There are 11 hidden switches. A switch that is on adds its own fixed numbers to the row, and there is some noise. The rows also spread widely along 15 directions, which tell nothing about the answers.
Some rows, each with its switches (1 for on, 0 for off) after it:
[ -5  -8  15 -13  -1  -3   4   9  22 -21   6  15  -2   9   1  26  -1 -11
  -8  22 -12   6  26 -18  -4  -4  -4   0   8  11  10 -13  -5   4  -2  13
  -1] | 0 1 1 0 0 1 0 1 0 0 0
[-15   4  14  10 -31 -16  -4  23  -4  -2  11 -18  18 -11  -3  23  -4  -6
 -15  15   2  -7  -7 -37  -1  -2  10  10   4 -14  -3 -34 -20 -22  11  18
  -9] | 0 1 1 0 0 1 0 1 0 1 0
[-15 -14  25   7  16   2  10  22  -6  -9   0  -5   6 -10 -10  -2  -7  12
   3  23  -9  15 -26 -13 -22  34  41 -25  36 -26  -2 -29  20   9  -8  28
  -9] | 1 1 0 0 1 1 1 1 0 1 1
[ 10 -10   8   8   4 -12  38   3  -8 -24   1 -12 -20   7  -4 -20   9   4
  16  12 -15  18  -2   2  -2   9   3 -13   4  -8  -2  -9  -1  12 -33  12
   0] | 1 0 0 1 0 1 1 1 0 1 1
[-21 -22  10  24  10 -17  15   8   6 -15   3  -4   3  10   4 -15  -3  -8
  14  19   6  25  -9   5 -23  11  19  -8  27  -5 -18 -17  12  29  -9   6
  -1] | 1 1 0 0 0 1 0 1 1 1 1
[ 27  29  -1 -17  -3   1  14  -8 -23  17  -4  11  21 -11  -9  25  -5 -20
  -5  -1   0 -18 -19 -10  12 -14  -2  -2  -8  14  -5   3 -24 -39  16   1
 -11] | 0 1 0 0 0 0 1 0 1 0 0
[-20 -15   5  -3  12  -1 -15   2  -3  -5   5  14  -5   9  -1  13 -13  -8
   1  11  -8   5 -11  -6 -15   1   1 -24   6  -5 -26  -2  -7   5  11   5
   8] | 0 0 0 0 1 1 0 0 0 1 1
[-23 -14  20   6  -4 -21   2  12  -4  -9  -2  -5   1  16   1 -10   0  -4
  13   1   3   6 -16   4  -7  -1   8 -18  15 -19 -20 -15   2  15  10   7
   6] | 0 0 0 0 1 0 0 1 1 1 0
[ 16  -9  20 -22 -10   0   4  29   4  -3   3  -6  12   3 -21  -5  15 -26
   5  13  -1 -16   7 -16  -3  15   5 -19   0   6   3   3   2 -19  -1   9
  -8] | 0 0 1 0 0 0 1 1 0 0 0
[  0  29   6 -23  -7 -22  17  -5 -36 -16  11  15 -10  14 -21   7  -4  18
  -4  -8 -10 -15   3 -11  26 -12  -5   3 -11 -24 -11  -2 -10  10  14   9
  -4] | 1 1 1 0 0 1 0 1 1 1 0
[ 11  17  22  -3  -2 -16  26 -18 -21 -20   4  19 -10  32  10  10   4   4
  15  -6 -20  10  -4  16  18 -37   7 -10   6  -2 -23   0 -19  16  26  17
   3] | 1 1 0 1 1 1 0 1 1 0 0
[  0 -31   7   7   3 -24  -8 -26  26  16 -25   3 -18 -20  23  22  22 -25
  22  -6 -10   9   2  17  12 -15 -38   2  -3  14  -4   2 -28 -33   5  -8
   8] | 0 0 1 0 1 0 0 1 0 1 0
[  7 -27   3  12  -8  -1   1  -2  29 -15   5 -22 -24  23  16 -19   5 -23
  23   4 -12   4   3  22   2 -13 -23 -10  -6   3 -23  19  -9  -9  -4   0
   7] | 1 1 0 0 0 0 0 0 1 0 1
[ 25  -7  12   8  -4  12   7   3 -14   3  21  -2   3  -6 -15   5  11 -14
  -8  27 -19   8  20 -13 -15  13  18   3 -10  18 -17   3 -16 -19   2  14
  -9] | 1 1 1 0 0 1 0 1 0 1 1
[-26   3  17   1  -6 -22  -1  19   5 -11  11  17  12   8  -7   6   6  -3
 -10  11  -3   1  15  -8  -7  -5  21  16   6   2  -9 -15   1   8  12   9
  -1] | 1 0 0 0 0 1 1 0 1 1 0
[-11  -4   9   7 -10 -28  25  -8 -18 -18 -10  17  -4   9 -12  17  -2   9
   7   1   2  15  -2  -6   5 -10 -18  11   4   2 -14 -14  -3  11  14   3
  13] | 1 1 0 0 0 1 1 1 0 0 0
[ -8  -2   2   5  -9 -29  -5 -14  -6  -2   9  24  -4  13   5   8  19 -17
   6  -4  -7   8  10  11  11 -30   4  16 -10  12 -33   2 -25   1  27  -4
   5] | 1 0 0 0 0 1 1 1 1 0 1
[-42  -6  11   5  -1 -22 -22   7  10  -9  12  23  -5  -4   8  21   1   2
 -14   8  -9  12   2 -10 -11   0  19  10   7  -9  -6 -19  -4   4   7   7
   4] | 0 1 0 0 0 1 1 0 1 1 0
[-11 -17  16  -9  21   5   5   7  37   1 -21   3  22  -7   2   9 -13  -3
  11  11   6  -1 -10  -4 -10  17   7  -6  39   5  17 -13  28  -3  -3  12
 -14] | 0 0 0 1 0 0 0 0 0 1 1
[  3  19  21 -10   8 -19  24   0 -12  -1 -13  14   5  -3  -8  13   0   8
   6  -4 -11 -12 -16   4  17 -11  -2  -4  13  -8  -4  -3  -4 -21  15  20
  -1] | 1 1 0 0 1 1 1 1 0 1 1
[  9   5  31 -18 -29 -14  16  19 -11 -11 -10  -6   8  -7 -10  22   4   8
   9  -4  -4  -6 -10 -25  12  10  12 -13   7 -13  22 -25  -2 -12   0  22
  -6] | 1 0 0 0 0 0 1 1 1 1 0
[ 11  -7 -16   4  -6   0  15  -4  14  -3  -2 -25  -7  -2   6  -6 -10 -19
  10   8   7   0 -14  -5   1   2 -22  -4 -11   7   6   2 -12 -16 -31 -11
  -9] | 0 0 0 0 0 0 0 0 1 1 0
[ -2 -15  27 -13  -5  -5  -2   3  -2  -1 -10  22   8  11 -19  12   6   6
  12  -7   1  -4  -4   1  -2  12   3  -5   4   7 -11   9  21  -7  29   6
   4] | 0 0 1 0 0 0 1 0 1 0 1
[-42  -7  15   7  -6 -29  -2  -2 -24 -17  -2  20 -13  -1  -4  16  -3  29
   2  -6  -2  23 -27 -10  -8  12  23  -7  16 -31  -5 -26  10  26   5   8
  11] | 1 0 0 0 0 1 1 1 0 1 0
[ 14  30   5 -16  -1 -20  33  -4 -14  -6  -2  15  10  18   0   0   1  -7
  11 -12   3  -2 -20   8  16 -16  15 -10   2  10  13   4  -1  -1  -1   2
 -15] | 1 0 0 0 1 0 1 0 0 0 1
[  0   0  18  -7 -30  14 -11  -2 -18 -13  20  13  -3  16 -15  34 -10  16
 -14   7 -12   9   3 -26  -7   4  21   1 -10   2  -6  -8  -1   1  25  13
  -1] | 1 0 1 0 0 0 0 1 0 0 0
[ 19  16   7 -10  -4 -13  27 -16 -21  -6   7  14   1  18  -6  -8  16   7
   3  -3 -13   9  10   8  20 -19  19  11  -5   4  -5  -9 -10  13  15   8
 -14] | 0 0 0 0 1 0 1 1 0 0 1
[  8   2  29   1  -6   8  17  -4  26 -10  -3   8  -8   2  10  25  -2  15
   2   7 -21   8  -5   5   0   4  12   6   9  12  23   2  15 -27  -6  22
  -5] | 1 1 1 0 0 0 1 1 1 1 1
[  1  24   0   2  -2  -2  23  -6  -1  -4   2   9   8  23   0  12 -18 -11
 -11  10  -5  -7 -14   6   1 -33 -18   5  -6  22 -18   8 -12 -24   8   1
   5] | 0 0 0 0 1 0 1 1 0 1 0
[  8 -28   2  -4  20   8  -2   8  23  -5  -6  -8  -4  12   4 -14   2 -37
  27  17  -7  -8 -11  16  -6  -5 -13 -32  13   3 -33  17  -6  -7   1   0
   4] | 1 0 0 0 0 1 1 0 1 0 1

New rows. What belongs after each?
[ 11 -18  -9   0  10 -17  17 -24 -22  -5 -15   8 -20  -3  -1   3  14 -18
  19   5 -10  15  -1   8   8 -17 -32 -13  -6   1 -29  -4 -32   6   2 -10
  15] | 0 0 0 0 0 1 1 1 0 0 0
[ 27  -2  -3 -14 -34   2  14  16  -1 -22  18  -7  -1  10 -20  13  -3 -15
   0  13  -3  -2  16 -40   4  10  -2   1 -25  24  10  -2 -15 -15 -19   7
 -14] | 1 0 0 1 0 1 1 0 0 0 1
[-17   6  13  -9   3  -7   1   9  10 -10   3  17   9   4  -2  20 -12   2
  -7  10  -6  -4  -9 -14  -1  -1  12  -1  15  -3  -3 -12   5  -6   7  16
  -4] | 0 1 0 0 0 1 1 1 1 1 1
[-22   1  -8   9 -17 -20 -16 -13  -5   3   7  16  -4   4   6  21  -3  -8
   1 -11   9   1 -28  -2   3 -12   1  10 -16   2 -18   9 -12 -18  14 -14
   1] | 0 0 1 0 0 1 1 0 1 0 0
[ -7 -26   3   7 -12  11 -12 -10   5 -16  10  -2 -11  12  -6   6 -13  15
   7   5  -6  20  -2 -12  -7  14  12   6   6  -3 -14  -8  13  15  12   8
  -8] | 1 1 0 1 0 0 0 0 0 0 1
[ -4  -3  -6  10  21  -5  17 -19   8  16 -23 -11   4 -17  -7 -13  -7  13
  11  -3   9  -7 -18  20   9   3 -20  22  12  -8  -7   3  15 -16   4  -8
  -8] | 1 0 0 0 0 0 0 0 0 1 0
[-10   1  -2  10   8 -13  14   4   0  -7  14   6  -3   4  -8 -13  -1  -6
  -1   5  10  11  -6   2 -14  18  16   9   1  10   5  13  15   1 -24  -6
 -10] | 1 1 0 1 0 1 0 0 0 0 0
[  3 -21  14  -5  -8 -12   8  26  14 -15   1  -5   7   5  -7  -5   9 -23
  14  14   2   2   7 -16 -11  16   6 -17   3   8   2  -7   0   1 -16   7
  -4] | 0 0 0 0 0 1 1 0 1 1 1
[  9   7   6   3 -15 -16  31  -1 -13 -19   5  -2   0  10   0  -2   3   6
  14   1   0  16 -14  -8   6   2  27  -2   1  -2  10 -14  -1  15 -16   7
 -15] | 1 0 0 0 0 1 1 1 1 1 1
[-19 -13   1  -9  20 -24 -17   3  10  11  -3  18  -1 -21   2   6  14 -24
   6   1   3   0   3   2  -7  11   5  -5   8   2   2   4  -7  -6  -6  -8
  -4] | 1 0 0 0 0 1 0 0 0 1 0
[  7 -10  10 -13 -25  -3   3  12 -20 -10   6  -6   2  11 -25   0  -3   6
   7   0   2  -1 -12 -26   7  18  13 -12  -8 -11 -11 -12   2   2   9  10
 -10] | 0 0 0 0 1 0 1 1 1 0 1
[ 13  -2  19  -3  -2   2   8  -8  -3   0   3  22   8  11 -14  18   1  -2
   2   4  -5  -3  11  -1  -1   0  -2  10  -5  24 -17  18   1 -19  24   9
  -1] | 0 1 1 1 0 1 0 0 1 0 1
[ -4 -19   1 -10  -9  13 -13   5 -12 -16  14  -8  -3  29 -24 -10 -17   0
   3  14  -5  -3   0 -17  -5   2  -4 -17  -2 -12 -38  -4   0  22  21   4
  -3] | 0 0 0 0 1 0 0 1 0 1 0
[-10  -2  20   6  -6 -10   5 -14  14  -2   1  10  -5  -7  10  15   5  27
   1  -7  -8  18  -1   2   4  11  33  25  10   0  22 -13  15  -2  -3  14
 -15] | 1 0 0 1 0 0 0 1 1 1 1
[ 25 -29  19 -14   1  26   5   5  10 -13   5  10   0   8 -17   3   8 -12
   8  24 -11  22  19 -14 -26  33  25 -19   5  31  14   6  16   9 -16   6
 -11] | 0 0 0 0 0 0 1 1 0 1 0
[-10 -11  19 -19  19 -15  10  23 -19 -21  16  17  -7  17 -25 -28  16   4
   0  12  -8   6  32  -2 -12  23  23 -17   4 -16 -13  -5  13  42  -5   8
   2] | 0 0 0 0 0 1 0 0 1 0 1
[ 24  13 -11 -22   0  -7  -2 -31 -10   6   2  21   5  21   7   9   6 -31
  20 -14   1 -16  -8  13  28 -42  -8  -5 -11  15 -26  26 -31  -3  33 -15
 -11] | 0 0 0 0 0 1 0 1 1 0 0
[-14  -9  -3  -2 -19  -1 -20   9  10 -21  23  -5  15  46 -13 -18 -10 -15
  13   6   7 -16  -8  -6  10 -26   9   4   8  -9 -45   5   7  25  48   0
 -17] | 1 1 1 0 0 1 1 0 0 0 0
[ 11  15   6 -25  10 -23  16  -9  -4   2  -6  14 -11 -10   0   4  13  -3
   5 -11 -12  -8  15   8  21  -6  -9   2 -10   0  13   4 -14 -11 -10   2
  -4] | 1 0 0 0 0 0 0 0 1 1 1
[ 17 -12   9 -14   2  -8  23   1  37 -24   0  17   4  29  -3   7   1 -24
  19  15  -4   3  22  -5  11  -9  -8   7   7  39   3   5   6   5  -4   8
 -17] | 1 1 1 1 1 1 1 1 1 0 1
[ 10  12   9 -25 -29 -16  15   3 -18 -20   0  16  13  31 -16  20 -13   0
  19 -14  16  -9 -27 -25  19  -6   5 -17  -7   4   7   1   4  10  17   1
 -17] | 0 0 1 0 1 1 1 0 1 0 0
[ 21   0   4  -6   0   8  20  -4  19  -3   1   0  19  28 -10 -10  -3 -21
   9  11   8 -10   8   8   1 -13 -11   8   2  33  -6  23  11  -6   8  -6
 -14] | 0 0 1 0 0 0 0 1 0 1 0
[-26 -24  17   7  17  -5  -6   4  15   5  -4   9 -16 -14  -2   2   2   7
  -4   6  -4  12  -4   9 -23  33   4  -3   5  -2   0   7  20 -16 -20   2
  13] | 0 0 0 0 0 0 0 1 1 1 1
[  0  12  -5 -17   1 -14   3 -13 -12  -1   2  22 -10  10   2  18  -4 -13
  -1  -9  -3  -4  -4   3   6 -17 -20  -8 -18   9 -12  12 -20 -12   3  -8
  11] | 0 0 0 0 0 0 0 0 1 0 1
[  8 -23  22   0  -8  13  21  11 -10 -18  -6  -5  12   7 -21  12 -10  13
   8  22   4  14   2 -25 -13  24  11 -10  17  -1  -4 -24  14  21   6  15
  -4] | 0 0 0 0 0 1 0 1 1 0 0
[ -5   0  -2   6  -7 -17   3   1 -12  -7   8   0  17  22  -2  -9  -4 -26
   7   9  -3   1  -6  -4  -2 -27  -1  -3   7   1 -47 -15 -22  12  24   4
  -2] | 0 1 0 1 0 0 1 0 1 1 1
[ -8  13   6  -3  -7  -7  -2  -1   5  -1   7  -9 -13   0  11   9  -7  11
  -1 -10 -10 -13 -27   1  15  -5   6  -6  -7 -21   8   6  -8 -29  -3  10
  -7] | 0 0 0 0 1 1 0 0 0 1 1
[-17 -16  -3  -7  12 -14   1  15  17 -10   3   6  -5  -3 -13  -9   2 -10
   3  11   6   0  -1  -8  -5  22   3  -1   6   0   2   0  14   0 -21  -2
  -6] | 1 0 0 0 0 1 1 1 0 0 1
[  7 -15  -6  -9   4 -12  16 -10  14  -5 -15   5  13 -11 -15   9  -3   3
  12  11   5   5  10 -21  19   8  -7  23  12   9   8 -26   4   7   4   5
 -27] | 0 1 0 0 1 1 1 1 0 1 1
[-48   2  -4   2  -3 -35 -28  -5  12   1   7  10 -27  -2  19  13  -4   1
 -10 -17  -4  -6 -19   9  12 -14 -17   8 -11 -25 -12   1 -14 -22   4  -5
  12] | 0 1 0 0 1 0 0 0 1 0 0
[-10  -4  -2 -27  -2  -7 -33   9 -15   5  14  11 -19 -15  -6  13   5 -20
  -1  -5  -6  -9 -24 -16  -1  20  19 -32 -11 -18  -3   6 -15 -18 -11  -3
  -3] | 1 0 0 0 0 0 1 1 1 0 0
[  1 -23 -12 -10  17  -1  -5 -14   5   2  -7   9   4   4 -17 -16  -1 -18
  21   1  10   3  -8   2   0  11  -7  -1  10   8 -20  11  12  11   8 -14
 -14] | 0 1 0 1 0 0 1 0 0 0 0
[  5  -4   2   5  12  -8   4  -6  -5  10   2  -8   9   5  -4 -19  12 -26
   4  15 -10  -9  10  13   4 -23 -13   4   8  -3 -41  -2 -20  -4  26   1
  -2] | 0 1 1 0 0 0 0 1 0 1 0
[ -2   9   5 -23   0 -23  27  20   9 -31  -2  -9 -22  11   6  -3   2  -8
   4   8 -17  -4   6  -6  16 -14 -20 -23   0 -17  18 -22 -16   6 -30  13
   3] | 1 0 0 0 1 0 1 0 0 0 0
[-32 -26  19  17  -9 -22  -2  20   3 -25   9   2  -8  23  -2 -15   9  -2
  11   7   0  20  -3   5 -19   4  16 -11  12 -12 -19  -7  12  27   4   4
  14] | 1 0 0 0 0 1 1 0 0 0 0
[ 21  -7  14  13  -9  15  36  24  25 -19   8 -28  17  22  -3 -20  -5 -13
  11  27   3   4  -9  -2 -12   7  23  -6  17  16   7  -1  18  -6 -19  16
 -18] | 1 0 0 0 0 1 1 1 0 0 1
[ -1  18   7  -6  15 -11  10  15   0  13   1   5  15 -11   1   2   0 -26
  -8  10  -5 -12 -19   0  -7   0   9 -13   7   5   0   0 -10 -35 -10   9
  -7] | 0 1 0 0 1 0 1 0 0 1 1
